All groups share one centre, and each spreads out both ways along 13 directions, with some noise.
In the rows, zero is written as 128.
Known rows, each followed by its group:
[129 175 138  92 119  89 152 147 172 135 180 113 109  46 109 137] => J_47
[ 92 138 148  89 147 121 174 126 182 110 155 182  79 111 113 129] => J_54
[ 80 169  99 130 101 114 141 135 185 131  97 116 160 149 161 129] => J_54
[100 167  99  73 147  96 164  92 135 175 154 141 123 137 111 181] => J_100
[120 158 118 132 157 126 133 131 165 145 114 151 150  89 131 106] => J_100
[119 132 132 118 108 128 135 118 146 147 112  83 136 130 155 124] => J_47
[204 143 108 103 138 103  83 170  85 112  65 166 106 139  98 168] => J_731
[128  93 153  77 158 114 154 145 108 142 111 154 127 129 146 186] => J_54
[172 146 143 134 131 156 101 130 114 118 155 185 120 101 118 110] => J_47
[132 130 127 114 101 160 141 119 128 117 118 147 117 130 171 146] => J_47
[148 154 132 161 133 121 102 112 136 134 104 127  97 128 107 141] => J_100
[112 107  91 143 155  94 160 102 138 159  94 166 152 143 116 120] => J_731
[156  98 144 166 142 155 113 165 116  92 124 143 114 143 125 107] => J_47
[158 185  95 142 149 185 121 108 142 177 145 126 151 136 151  78] => J_54
[159 136 155 143 131 118 135 100 107 152 158 132 139 186 103 116] => J_54
[159 130 109 130 122 125 143 131 152 160 113 159  90 148 142 131] => J_100
[166 122 127 174  76 143 137 135 178 138 109 170  63  98 168 111] => J_47
[140 117 154 140 148 146 163 105 118 104  99 151  88 177 123 117] => J_100
[145 143 161 118 129 112 124 127 119 152 136 105 110  93 119 142] => J_731
[ 84 126 154 143 105 106 148 155 117 138 151 135 130 109 143 141] => J_47
[119 121 155 140 164 164 163 127 134 158 165 128 111 156 161 169] => J_731
[ 99  85 116 121 148 163 147 156  82  64 164 140  92 136 128 175] => J_100
[134 141 124 146 133 143 133 150 120  95 107 158 121  86 142 152] => J_54
[106 144 128 126 134 165 113 153 145 137 144 107 120 115 156 131] => J_100
[137 137 159 105 145 174 131  90  69 133 139 113 124  93 131 105] => J_54
[128 146 163 100 151 156 159 184 104 138 116 129 156 124 177 105] => J_100
[119  94 107  82 116 176 135 191 138 175 183 128 143 119 183  74] => J_54
[120 147 126 106 155 112 118  96 122 104 117 147 146 181  92 160] => J_731
[166 156 109 145 107  92 163 133 154  67 129  94 146  82 115 137] => J_100
[107 130  89 120 132  92 152  97 220 191 106 164  75 161 126 134] => J_731
[121 162 177 107 162 188 148 113 133  83 132 166  78 129 133 132] => J_54
[ 98 159 170 107 199 164 133 117 158 196 117  92 138 145 162 141] => J_731
[146  60 101 124  91 144 105  70 111 127  80 105 155 161 164 170] => J_731
[137 137 180 149 149 141 210 112  88 130 110 159 110 142 146 117] => J_100
[139 140  99 125 146 192 137  92  45 111 182  63 129 144 116 110] => J_731
[140 176 107 117 150 139 153  78 149 172  98 183 128  87 146 143] => J_47
[126 138 146 129 103 127 131 160 132  96 147 110 113 121 128 129] => J_100
[177 160 139 114 119 118 166 113 149 139 162 122 138 173 136 161] => J_47
[144 120 184  95 144 168 139 142 160  36 176 133 102 183 113 125] => J_47
[123 123 127 162 127 149 187 118 122  98 107  57  70  86 149 124] => J_731
[128 135 187 141 171 109  46 104  80 146 111 143 150 115  71 132] => J_47
[117 127 134  91 142 171 130 144 148 133 126 117 137 146 165 114] => J_54
[ 91 131 162 146 122 145 155 105 158  92 143 179  84 139 136 142] => J_54
[134 113  72 130 122  88 148 142 160 114 126 190 170 133 132 158] => J_731
[116 129 141 157 129 121 136 134 113 117 148 178 140  89 140 182] => J_100
[102 177 170 125 148 135 147 132 142 201 117  90 127 168 174 174] => J_731
[123 147 115 115  92 126 138 169  67 145 127 177 115  71 148 115] => J_54
[168  69 105 157 137 145 114  97 136 107 116 130 114  91 140 177] => J_731
[159 140 125 168 155 156 129 159 169 105 153 109  98 152 127 136] => J_47
[163 137 164  97 143 201  98  53  77 143 140  61  92 137 129 129] => J_54
[111 129 145 163 136 114 127 105 137 148 108 163 139 168 133 171] => J_731
[155 106  58 131 120  80 171  74 158 161 181 121 142  69  98 122] => J_100
[126 125 116 131 125 134 129 151  77 128  93 129 163  77 162 134] => J_54
[127 105 128 155 141 142 115 159  99 114 143 146 185 166 124  96] => J_47
[126 113 114  98 124 130 143 170 131 142 146 141 126 151 140 106] => J_100
[117  82 110  98 114  69 105 118 153 138  83 156 121 115 101 136] => J_47
[157 154 129 122 134 135 114 129  95 165 170 107 149 138 127 134] => J_47
[112 117 146 117 123 129 148 150 128 119 138 136 130 108 144 141] => J_54
[129 135 146 154 170 152 137 124 135 161  78 181 149 143 161 123] => J_100
[128 166  95 118  89 149  81 155 165 157 206 172 144 140 130  91] => J_731

New rows. What belongs after each?
[111  80 142 113 155 107 113 129 101 147  79  87 152 172 115 120] => J_47
[ 92 201 121 107 154  93 105 168 149 101 104 138 159 101  93 118] => J_100
[ 79 154 133 141 128 145 130 154 158 145 176 158 129  58 154 135] => J_100
[168 177 110  99 154 156 120 113  62 151  90 130 132  67 137 134] => J_54
[111 133 110 155 138  88 144 105 114 125 105 160 145 144  96 114] => J_731
[ 88 109 184  73 206 166 151 159 170 192 194 171 162 116 143  58] => J_731
[ 80 136 178 132 140 131 170 179  64  99 203 135 185 157 140 155] => J_47
[119 202 161 165 129 144 109 144  92 140 108 126 112  74 141 138] => J_54
[137 114 137 136 130 153 138 154 154 148 159 111 144 130 176 162] => J_54
[116 110 102 116 143 128 115 115  94 157  94 106 177 109 133  91] => J_54
[108 166 121 150 124 151  94 185 147  50  99 116 133 144 150 187] => J_100
[ 89 111 198  97  69 160 139 109  86 129 181  49 165  99 154  39] => J_731
[159 142 138 166 155 127 154 167 127 126 128 115 133  94 131 124] => J_47
[117 177 149 109 148 103 141  94 181 144 115 156 129  55 111 109] => J_47
[106 139 104 143 169  95 123 164 121 190 208 114 143 165  90 147] => J_47
[153 147  94 156 103 139 151 142  74 127  70  76  84 125 151 112] => J_731
[135 102 140 135 161 155 142 131 122 188 116 196 101 122 146  90] => J_100
[112 105 119  92 139 164 115 177 156 133 111 124 135 167 167 118] => J_54
[ 49 141 126 139 147 104 165 136  94 125 148 169 128 214  99 125] => J_100
[129 116  99 102 113 131 109 106 179 189  88 128  71  93 134  87] => J_47
[ 59 108 186 110  87 127  68 152  67  98 138 125 133  73 128 134] => J_47
[179 101 139 109 116 175  78 185 165 152 116 123 137  94 175  88] => J_100
[128 123 183  83 141 147  84 167  38  89 149 117  46 124  89 177] => J_100
[145 137 173 114 143 139 133 112 145 145 103 173 113 131 149 144] => J_100
[141 119 162  94 166 121 138 141 135  92 115 104 139 135 116 157] => J_54
[164  77 193 109 143 121 114 117  74 141 124 103  90 142 127 228] => J_54
[138 132  59 171 122 101 108 207 162 191 168 153 147  77 116  52] => J_54
[ 75 144 155 200  83 158 134  99 120 147 143 143 137 154 168 107] => J_54
[137 125 122  71 163 114 131 142 144 127  90 116 133 139 130 167] => J_54
[161 138  99  89 114 120  94 178 115 123 115 100 133 161 101  64] => J_54
[131 136 151 144 135 161  91 126 114 152 119  96 116 147 149 155] => J_100
[ 93  94 204  94 117 157 152 111  95 159 139 100 154 182 173 106] => J_731
[109 128 139 134 146 111 152 134 131 158 141 130  95 141 132 172] => J_47
[116 206 182 138 116 119 116 105 128 104  95  76 105 128 127 177] => J_54
[ 88 148 134 200 147 118 186 127 113 109 105 180 139 172 131 123] => J_100
[146 139 149 185 128 170 109 124 164 161 108  93  82 136 156  98] => J_47
[146 111 136 159  67 134  83 145 165 130 130 102  90 129 143 119] => J_47
[163 141 131 112 107 159 160 161  61 140 206 173 127 134 154 147] => J_47
[ 84 142 116 130 148 117 153 145  92 124 137 131 181 163 137 166] => J_100
[ 69 203 156 149 126 153 132 180 122 166 140 170  85 129 172 167] => J_100
[166 109 162 103 128 162  93 145 126 144 123 108 136 115 160 140] => J_100
[149 156 132 120 125 150 140 130 157 142 141 114  60  75 134 115] => J_100
[164 122 126 134 161 148 139 101 103 133 108 149 140 136 140 172] => J_54
[110  71 172 183 112  77 138 163 153 144  81 102 128 134 123  71] => J_47
[153  84 115  98 131 136 145 143  55 112 161 117  68 147 109 178] => J_100
[137 167 129 105 151 160 133 160  97 103 158 102 116 119 112 103] => J_731
[125 154  72 142 117  93 102 143 223 125 135 140 185  65 118  96] => J_100
[ 73 107 209 137 152 131 178 112 126 124 166 165 120 170 116  94] => J_731
[141 110 159  90 159  97 155 114 103 109 112 122 128  98 114 191] => J_54
[127 176 141 157 156 139 120 129 106 126 106  99 124  99 122 145] => J_100
[184 138 121 142 138  93 147 143 132 130 114 118 133 108 119 163] => J_47
[123 134 128  72 158 149  90 117 129 112 119  93 124 154 120 177] => J_100
[109 135 104 128 177 142 136 155 126 129 189 208 144 123 103 107] => J_47
[ 77 153 139  81 157 124  78  87 132 155 115 120 118  83 104 147] => J_47
[104 160 114  90 151 110 171 125 154 158 137 154 129 117 118  99] => J_100
